There are 9 hidden switches. A switch that is on adds its own fixed numbers to the row, and there is some noise. The rows also spread widely along 15 directions, which tell nothing about the answers.
In the rows, 128 means zero.
Some rows, each with its switches (1 for on, 0 for off) after it:
[ 90 121 134  52 163  99 155 111 122 141  70 108 122 154  55 162 107 184
 128 159  94  93 159 169  97 113 146  97 169 139 112 148  76  97 119 106
  85 130 143 150 127 106]  1 0 1 0 1 1 0 0 1
[187 124 168 139 132  85 124 118 122  99 138  67 145 145 170 168 126 159
 135 117 156 136 136 114 110 152 134 182 143 139 143 164 148  48 105 134
 132 140 167 137  68 115]  1 0 1 0 0 0 1 0 1
[106 109 127 146 148 122 161 140 127 138 135 121 139  90  73 130 119 152
 109 159 100  79 120 150 141 146 142 130 211  81  85  81 115 155 120 149
  55 180 118 122 119  72]  0 1 0 1 0 0 0 0 1
[143 106 128 101 134 105 146 157 144 146 160 114 161  88 144 135  88  93
 137  93 129 194 130  79 111 129 190  86 135 145 166 149 132 126 111  97
  66 183  96 121 146 116]  1 1 1 1 1 1 0 1 0
[151  84 148 131 164 107 120 149 134 139 163 105 163 119  88 166 120 164
 106 145 154  73 148 168  94  92 169 142 136  97 108 168 138  53  78 167
 121 133 157 144  97 120]  1 0 0 0 1 1 0 1 0
[120  88 131 109 106  75 129  99 112  71 133 179 101  91 113 115 114 109
 112 111 113  84  88 117 104 208  60  92 117 143 160  94  81 126 126  79
 100 183 141 145  46 131]  1 1 1 1 0 0 0 0 0
[190 107 133  76 136  85  56 133 127 124 135 157 155 158 109 162 113 174
 124 117 173 114 134 129 113 182 120 120 124 141 130 176 139  52 109 131
 129 127 164 155 108 150]  1 0 0 0 1 1 0 0 0
[150 172 173 137 135  76 150  64 130  88 132 109  68 179 188 143 103 117
 158 106 150 152 124  86 157 141 102 163 134 173 100 147 149 120 157 101
 169 156 138  97 126 140]  1 0 1 0 1 1 1 0 1
[152  50 135  96 122 141 158 159 105 137 146  63 122  99 120 129 120 152
  96 131  79 153 121 110  81  79 121  77 170 122 189 125 114  85  93 113
 135 129 141 129 109 131]  1 0 0 0 1 1 1 0 0
[129 148 130 119 129 132 138  85 164 173 109  94 145 188  97 161 168 107
 120 136  97  81 109 102 152 144 146 209 164 115 102 148 151 138  96 120
 116 150  67 106 140 174]  1 1 0 0 1 0 0 0 0
[ 90 107 163 165 195  75 190 116 115 100 151 122 105 120  90 156 115 144
  80 160  96  67 105 154 106 105 148 131 151 127  86 124  99 142  66 116
 108 190 139 151  88  68]  1 0 0 0 1 0 1 0 0
[109 125 102 121 120  93 133 115 139 133 100 168 131  97 129 113 134 104
 143  95 119 160 131 114 166 169 125 122 111 159 158 125 107 162 107 103
 113 163 125 133 122 123]  0 1 0 0 0 0 0 0 1
[112  90 151 102 141 130 151 128 148 124 134  70 143  76  90 191 108 120
 109 136 125  96 146 133  56 118 194  83 140  98 136 134  75  67 145 140
  39 145 126 127 100 119]  1 1 1 0 0 0 1 0 0
[125  91 136 103 134  96 151 101 101 164 151 124 121 126  78 129 127 103
 128 101 102 146 142 158 114 102 130  74 107 129 143 157 115 133 108 105
 155 121 153 155 110 106]  1 0 0 1 0 1 0 0 0
[160  97 133  83 113 140 113 122 148 131 105  55 135 158 142 159 131 164
 115 125 120 111 116  78 114 149 123 167 173 137 150 159 139  64 129 111
 117 135 116 117 116 186]  1 1 1 0 1 1 0 1 0
[145  78 126 125 171 121 127 140 128 175 173  98 129 127 106 150 107 150
  73 135 108 125 117  91 143 112 171 142 177 111  86 164 179 155 129 142
 131 158 105 148 170 132]  0 1 0 0 1 0 0 1 0
[141  38 114 125 152 113 114 118 129  93 149 100 102 101 100 201 124 165
  87 104 115 146  92  96  81 173 114  21 124 144 147 163  92  66 138  78
 105 160 175 182  94  96]  0 1 0 1 1 1 0 1 1
[120 118 121 131  83 111 162 116 113 126 126 109 120 104 147  89 117 100
 166  93 101 182 131  90 177 170 107 131 170 142 167  86 113 175 149  91
 102 171 121 133  96 101]  0 0 1 1 0 1 1 1 0
[159 140 126 132  94 123 110  77 148 112 122 130 120 115 104 165 129 133
 171 108 174 126 157 128 140 191 106 101 138 118 121 114 101  77 171 128
  93 134 182 125  89  89]  1 1 0 0 1 1 0 0 0
[160 138 145 138 165  82 176  82 126 119 181 142  89  90 134 117  88 101
 144 143 102 133 137  80 103 103 112 112 160 137  98 106 172 168 105 112
 130 206  77 109 139  98]  1 1 1 0 1 1 0 0 0
[102 119 112 148 152 102 109 131 187  63 128 164 119  41 150 157 111 115
 146 126 157 112 134  96 101 167 149  70  86 153 131 124  71  78 135 146
  77 191 113  94 131 143]  0 0 0 1 1 1 0 0 1
[173 150 160 146 149  91 122  91 153 115 145 137 107 185 138 168 137 116
 146  96 152 143 109 124 147 130 102  95 128 140 112 155 143  81 105 102
 135 139 146  96 130 142]  1 0 1 0 0 1 1 1 0
[161  85 114 173 177 103  77  85 167 152 169 129 126 130 118 181 154 121
 102 114 130 121 105  67 137 175 151 125 100 136  87 200 164 114 118 143
 157 165  88 175 145 172]  0 0 0 0 0 1 1 1 0
[136  42 117 125  97 133 144 198 107 147 151  86 171  46 144  88 112 122
  92  96 113 171 112 111 125 125 157 113 146 122 205 121 119 112 108 136
 107 143 145 128 104 120]  1 1 1 1 0 0 0 0 0
[ 81  80  99  95 117 121 145 102 126 160  97 131 120  78  80  80 113 129
 118 157  76  79 163 127 143 132 127 150 155 123 128 115  97 162 159 145
 129 137 111 147 114 160]  1 0 1 0 0 0 0 1 0
[ 60  90 108 102 103 103 134 106 144 111  98 147  94  82 142 116  98  94
 147  91 137 155 153 112 152 152 143  94  65 173 163 148  62 129 194 104
 129 138 146 138 126 168]  0 0 1 0 1 1 0 1 1
[120 127 173  55 145  89 134 149 119 100 134 132 125 167 108 184  81 131
 111 112 144 125 101 142  99 147 156  64 161 127 121 127  92  99 140  86
  41 162 141 115 129 116]  0 1 0 1 1 1 1 0 1
[174  62 113 134 176  75  96  71 124 156 179 147 114 127  78 165 119 134
 107 125 116 132 119  87 107 174 135  82 102 140  98 197 167 115 120 113
 155 164 122 212 121 120]  1 0 1 0 1 1 0 1 1

New rows. What belongs after each?
[131 117  80  81 142 147 107  86 166 187  74 111 134 148  65 159 158 157
 129 147  74 124 150  87 143 155 129 111 167 139 119 159 112 125 132 122
 120 123  94 137 171 158]  1 0 0 0 1 0 0 0 0
[116 100 121 121 134 110 128 155 127 107  76 147 126 118 112 118 136 194
 115 127 131 119 130 184 155 129  91  96 147 142 151 125  72  70  92 126
 130 108 214 108 105 111]  1 0 0 0 0 0 0 0 1
[140 161 132 137 125 126 127 120 160 177 115 119 152 137 126 122 137 116
 167 114 157 136 166 149 181  99 159 160 135 120 109 150 143 106 121 170
 135 106 126  77 168 151]  1 0 1 0 0 1 0 0 0
[121 126 101 113 158 123  96 132 171 153  77 121 158 147 103 140 150 190
 117 161 109  62 139 121 163 154 132 205 185 129  93 150 132 106 105 159
 110 143  89 120 149 179]  0 0 1 0 0 0 0 1 0
[118  50 108  52 136 113 152 139  96 157 115  95 142  63  57 116 110 158
 118 148  56 128 171 148  48  84 132  60 144 133 184 144  85 100  93 119
 125 126 128 174  98 109]  1 0 1 1 0 1 0 0 0
[142  95 139 124  84 141 148 160 120 123 155  93 119  80 163 116 110 104
 139  80 157 183 146 134 135  81 130  94 115 125 185 112 121  91 137 130
 141 113 174  82 120 130]  0 1 0 0 1 1 0 0 0
[150  82 130 150 100 130 143 146 112 118 145 114 120 125 123 107 139 153
 117 120 123 114  96 142 164 134  76 144 182 107 146  90 143 107  96 117
 132 146 167 115  86 114]  0 1 0 0 1 1 0 1 1
[117  42 130 157 124 120 154  99 101 143 164 100  91  84  94 131 122 121
  91 108 121 134 120 144 124 112 133  87  96 124 133 154 115 114 145 126
 174 120 192 174  93 102]  1 1 0 0 1 1 0 0 1
[100  71 154 172 154 132 151 181 143 115 151  51 146 116 138 173 137 145
  78 116 134 108  88 134 127 108 187 140 140 116 133 152  99  75  91 139
  99 154 151 126 104 121]  0 0 0 1 1 1 1 1 0
[ 99 113 139 133  99 120 167 104 133 114 117 109  97  90 145 102 124  90
 141 107 113 131 131 130 132 108 113 123 115 141 154 120  98 117 141 119
 142 139 133  87 108 154]  1 1 1 1 0 1 0 0 1
[166  88 120 135  84 120 104 106 144 112 166 120 155  59 119 135 132  87
 145 125 132  97 146  92  85 177 120 144 112 106 166 112 124  80 123 154
 109 165 109 133  59 147]  1 0 0 1 1 0 0 0 0
[137  98 127 113 144 102 149 122 132 174 133 111 170 133  61 143 162  95
 135 122  78 121 124 151  88 109 154 107 112 114 158 161 127 100  32 114
 111 146  86 144 105 134]  1 0 1 1 0 1 0 0 1
[109  96 118 139 157 108 130  91 152 110 105 100 125 100  94 183 143 153
 110 138 101 100 134 113  97 169 139  98 130 144 123 153  66  92 126 124
 103 152 142 169  87 106]  1 0 0 1 0 0 1 0 0
[149 121 124  92 146  81  88 145 162 127 122 163 203 108  95 144 144 120
 147 147 130  69 152 144  65 133 161 163  97 135 159 164 126  52  14 155
 100 165  72 131  91 178]  1 0 0 1 1 1 0 0 1
[110  37  86 116 128 131 114 120 121 163 118  80 119 110 123 120 141 160
  84 114  71 145 108  63 152 169 130 140 148 154 143 172 123 156 153 115
 166 146 115 192 129 160]  0 0 0 1 0 1 0 1 0
[177 136 120 141 159 141 135  73 189 157 132  69 133  82  93 202 156 132
 186 147 121 136 213 128  59  59 154  67 117 109 117 170 129  23 110 179
 126 110 111  94 155 126]  1 0 1 0 0 1 0 0 1
[110   7 138 149 130 117 111 175 122 158 181 107 174 102  77 133 140  96
  47 112 118  75  85 160 113 115 180 129  81  98 162 174 114  73  79 155
 134 123 140 165  84 183]  1 0 1 1 1 0 1 1 0
[ 89 113 128 177 141 108 165  57 135 113 137  84  68 103 119 160 123 128
 135 126 125 117 133 100 151 166 137 135 124 136  81 135 104 143 200 128
 135 164 149 158 110  86]  0 0 1 0 1 1 0 0 1
[154 150 101 146 110 130 101 112 189 136 138 164 163  93  99 162 153  85
 180 105 156 129 137 106 143 195 142  97 123 104 134 103 119 104 112 138
  46 176  85 102 131 126]  0 1 0 0 1 1 0 0 0
[150  32 111 157  82 154 121 127 131 150 171 106 133  93  91 138 155  95
 100  85 131 138  86 114 142 166 115  75 117  94 174 125 119  93 130 114
 116 133 164 149  82 132]  1 1 0 0 1 1 0 1 0
[111 144 103 131 146  92 153 111 149  88  63 138 138  66 104 136 125 184
 187 150 113 124 180 152 109 159 109  91 155 161 144 106  53  79  94 121
  73 164 162 138  79  44]  1 0 1 1 0 1 0 0 1
[152  87 114 178 168 113 140  72 141 132 187 113 110  74  97 155 121 127
  96 161  84  81 106  55 107 176 130 133 174 111  69 124 156 161 136 141
 114 216  80 162 116  93]  1 1 0 1 1 0 0 0 0
[132 113  95 119 112 147 130  95 169 138  82 113 125 108 108 124 185 129
 152 138  79 103 143 116 115 114  78 122 128 136 168 123 100  84  75 129
 155 125  96  95 117 188]  1 0 0 0 0 1 0 0 0
[ 94   8 103 119 133 134 118 143 105 206 134  96 147 113  54  96 144 146
  49 137  70  77 113 158 151 110 146 153 133 108 126 180 125 128 122 160
 181  94 138 184 121 180]  1 0 1 1 0 0 0 1 0
[166 160 155 110 157  80 125  95 157  73 157 159 100 135 132 183 112 112
 143 122 137 102 125 111  81 132  93  89 132 142 105 121 133  95 104 103
 102 183 106  79 127 137]  0 1 0 1 1 0 0 0 0
[143  36 104 129 118 161 127 158 138 179 130  26 182  68 106 158 158 150
  96 110 103 151 136 104  85 115 188 125 135 114 184 180 113  65  96 152
 120 120 136 167 101 126]  1 1 0 1 0 1 0 0 0
[139  83 165 179 144  91 124 159 119  75 177 128 122 119 173 125 112 143
  66 122 160  78  45  97 152 181 129 169 149 128 111 119 133 110 104 135
 120 195 143 126  84 138]  1 0 0 0 1 1 1 0 0
[146 105 125  67 157 133 102 163 161 146 134 133 137 117 122 158  89 143
  89 130 134 130 119  85 117 131 171  76 171 125 117 145 127 107 151 135
  74 150  98  84 201 178]  1 1 0 0 1 0 0 0 0
[133  66 154  88 133 117 128 164 111 140 155  76 144  98 126 117  86 160
  90 150 128  77 136 128 101 103 167 181 180  92 119 137 153 101 144 168
 108 149 108 127 117 170]  0 1 1 0 0 1 0 1 1
[110 128  98 157 133 108 127  70 163 113 101 135  98  80 148 136 128 129
 152 119 133 141 166  83 157 165 124 139  99 177 122 147  94 130 161 134
 160 148 149 137 122 123]  1 0 0 0 1 0 0 0 0
[113  74 148 126 126 145 182 119 138 154 153  24 136  87 114 165 126 105
 102 127 103 115 141 106  79  87 188 139 148  96 144 147 119  99 140 134
  93 147 114 126 100 134]  1 1 1 0 0 0 0 1 0
[ 74 116 130 133 131 135 173 163 133 166 115 116 122 106 124  89 113 123
 109 111 116 141 151 173 193  51 155 136 160 123 117 120 111 166 133 147
 137 110 152  72 173 132]  0 1 0 1 0 0 0 1 0
[132  73 127 165 105 148 138 120 139 148 114  39 154 121  92 168 175 137
 127 110 112 131 117 144 127 150 143 123 140 103 163 148  95  50 110 139
 107 109 164 150  72 110]  1 0 1 1 0 1 1 0 1
[148  76  92 161 142 103 109  91 120 163 123 128 127 104 102 118 150 160
 124 111 107 162 144 121 161 159 116 117 113 156 126 182 136 120 111 137
 197 121 171 191 115  97]  1 0 0 1 0 1 0 0 1
[ 86 114 141 123 105 132 136  93 148 105 102 114  83 113 128 117 115 135
 136 138 143  56 160 165 152  91  97 170 124 125 107 122 101  81 177 163
 163 101 155  79 116 195]  0 1 1 0 1 1 0 1 1
[126  99 155 102 135 118 101 153 135 100 124  72 138 130 142 187 109 177
  95 114 171  95 118 125 110 165 163 148 150 121 113 164 101  62 166 142
  91 136 165 131 104 136]  0 1 0 1 0 1 0 0 0
[149  66 133 111 158 120 107 141 138 137 192 151 132  92  54 154 103 125
  82 162 119  53  88 114  86 156 139  56 161  68  88 111 130  96 133 155
  60 177  84 122 144 151]  1 0 1 0 1 1 0 0 0
[127 116 135 153 158  92 133 107 135 118 134 105 108 131 147 153 140 143
 118 115 129 117 122 110 135 133 131 159 118 153 109 168 136 121 100 126
 168 154 131 145 116 130]  0 0 0 0 0 1 0 0 0
[152 130 123 111 108 103 121  75 136 115 124 145  88 116 148 104 102 120
 163 123 119 137 156  94 152 138  80 141 146 155 125 118 150 129 158 122
 160 147 112 115 129 167]  0 1 1 0 1 1 1 1 1
[ 90 132 120 130 147 100  88 103 181  98  90 148 116  99 157 154 124 142
 114 124 164  68 146 103 144 175 148 183  92 160  95 166  95 105 163 159
 132 150 120 118 133 191]  0 1 0 0 0 0 0 0 0
[171  55 137  58  83  82  78 141  91 121 151 141 141 134 128 110 109 109
 115  92 122 141 133 142 100 135  91 120  84 149 206 160 135  65 105 117
 186 100 153 150  79 199]  0 0 1 1 1 0 1 0 1
[135 102 137 180 137 141 172 138 151 165 151  77 158  95  83 154 142 118
 142 129 124 144 136 151 141 109 179  89 173  76 123 116 115  94 109 152
  59 144 139 119 121  73]  1 0 1 0 0 1 1 1 1
[116 107 115 148 129 132 174  95 129 125 114  94  81  60 131 110 108 157
 142 143 109 146 173 121 135  87 118 110 154 142 124 117 109 123 155 143
 161 131 170 116 128  88]  1 1 0 0 1 1 0 0 1
[140  98 158  88 167  80 112 160 125 124 142 113 137 180 140 164 104 155
  85 111 142 121  89 121 128 138 151 136 144 136 118 179 147  95 117 106
 112 150 134 122 143 174]  0 0 1 0 0 0 0 1 1
[142  83 146 115 141 110 122 141 133 139 130  47 179 126 128 153 140 157
 107 150 120  74 142 122  75 105 184 230 129 127 143 191 146  53  62 167
 148 140 108 151  80 167]  1 0 0 1 1 1 0 0 1
[124  86 118 202 131 126 138 105 130 180 164 118 124 120  87 120 160 103
 101 107 115 115 103 153 192 136 130 143 128  96  90 141 156 151 127 159
 160 126 141 134 134 118]  0 1 1 1 0 0 0 0 1
[128  60 146 129 152  89 106 197 124 149 172 125 185  91 141 117 104 113
  63 115 142 105  95 123 120 130 207 174 112 118 143 170 158 117  75 170
 111 166  89 142 127 185]  0 1 1 0 0 0 1 0 1
[118 129 133 116 132  88 134 101 143 101 131 133 120  93 143 143  96 106
 141 113 137 133 132  79 121 191 147 115 126 152 125 130  95 134 172 111
  82 184 117 125 112 121]  1 0 1 1 0 0 0 0 0
[ 88  96 130 122 134 108 116 143 137 145 112 103 156 127 121 132 124 142
  98 123 136  80 113 132 155 159 181 207 126 136 112 168 122 120 123 152
 116 146 111 146 122 165]  0 1 1 1 1 1 0 0 1
[154  57 188 142 137  87 129 175  90 123 201 101 148 162 116 161 114 122
  54 101 166  95  46 158 122 163 153 127 135  74 121 151 147  80 111 126
  94 151 179 139  78 122]  1 0 1 0 0 0 0 0 1
[ 81  97 126 134  93 143 171 134 144 136 105  96 135  45 135  81 112 110
 138 132 115 111 164 133 143  96 155 157 149 120 161  96  84 124 142 159
 101 138 120 102 101 148]  1 1 1 0 0 1 1 1 0
[119  84 114 184 121 126 128  87 152 133 107  94 113  98 146 130 162 145
 121  98 141 127 143 126 159 127 119 166  87 159 141 180 112  89 119 143
 204 112 182 153  89 144]  1 1 0 0 0 1 0 1 0
[158  97 140 107 108 134  99 159 141 146 130  93 158 156 126 179 144 130
 109  80 165 155 104 136 144 158 151 108 132 107 158 159 124  65 133 122
  90 110 162 106 129 153]  0 1 0 0 0 0 0 0 1
[124  49 140  48 132 109 131 113  93 155 165 107 110 126  74 146  97 106
  73 129  85 106 105  97  81 148 143  78 147 101 131 144 119 149 174 102
 107 154 105 166 120 161]  1 0 0 0 0 0 0 0 0
[150  98 139 142 185  81 104 116 158 117 160 149 134 114 110 195 118 133
 104 108 156 119  99 107  98 167 158  62 100 137 102 182 124  85 103 107
  86 182 130 157 126 118]  1 1 1 0 0 1 0 1 0
[151  31  89 116 114 150 118 116 128 168 130 111 129  95  49 148 163 136
 103 114  87 145 122 144  99 121 105  31 111 115 185 151 106  67  90 113
 146 101 163 166 108 130]  1 1 0 0 1 1 0 0 1
[135  76 119 176 132 127 130 176 154 117 157 127 169  40 123 120 129 119
 116 136 132 108 107 111 117 150 161 108 135 107 161 102 105  85  74 163
  67 182 107 121 103 122]  1 0 1 0 1 1 1 0 0
[168  40 142 108 104 134 117 136  98 148 146  38 148 125 112 150 144 152
  87 123 107 119 122 121  95 130 128 147 148 105 177 158 128  64 114 139
 156 103 167 169  63 147]  1 0 0 0 0 0 1 0 0
[122 151 105 138  96 148 140  81 173 119  67  98 122  88 114 147 142 151
 184 132 131 123 158 110 151 193 115 120 176 120 126  92  75  92 174 134
  55 148 137  99 108 101]  1 1 1 0 0 1 0 0 1
[137  72 138 212 166 127 150 138 142 121 196  75  99  72 179 141 110 138
  87 113 145 160  94  70 155 122 160 102 150 124  93 150 145 124 163 154
 148 172 157 110 152 103]  1 0 0 1 0 1 0 1 0
[145 107  86 119 138 140 141  88 153 145 109 135 100  58  93 115 132 150
 168 146  86 153 199 122 117  80  88  46 152 138 140 117 103 101 129 141
 151 118 140 109 147 119]  1 0 0 0 0 1 0 1 0
[134  94 148 102 147 120 120 137 156 111 104  39 158 144 137 177 153 165
 115 151  98  67 130 117  67 103 145 194 148 132 151 177 121  29  69 144
 121 139  85 124  88 205]  0 0 1 1 0 1 1 1 1
[163 137 163 113 135  96 144 103 113 106 156  67 100 156 165 171 105 144
 129 111 136 147 131  89 122 141 124 149 173 130 106 142 150 121 168 110
 131 155 149 114 115 106]  0 0 0 1 0 0 0 0 0
[110 101 135 127 211  87 118 116 147 126 137 126 124 127  78 182 117 180
  94 160 114  55 134 141  95 123 155 120 149 123  54 172 117 107 110 147
 112 166 114 159 132 122]  0 0 0 1 0 1 0 1 0
[122  92 120 118 141 143 145  79 163 133 126  84 112 113  71 198 162 108
 123 122  88 111 128 117  62 115 131  53 107 128 144 156  85  73 107 100
 109 138 112 130 111 137]  1 1 0 1 1 1 0 0 0
[118  88 122 101 134 121 155 147 120 192 132  93 164  83  85 104 103 132
 141 134 105 149 188 157 124  71 189 115 156 111 139 154 125 115 122 159
 115 116 129 134 142 113]  1 0 1 1 0 1 0 1 1
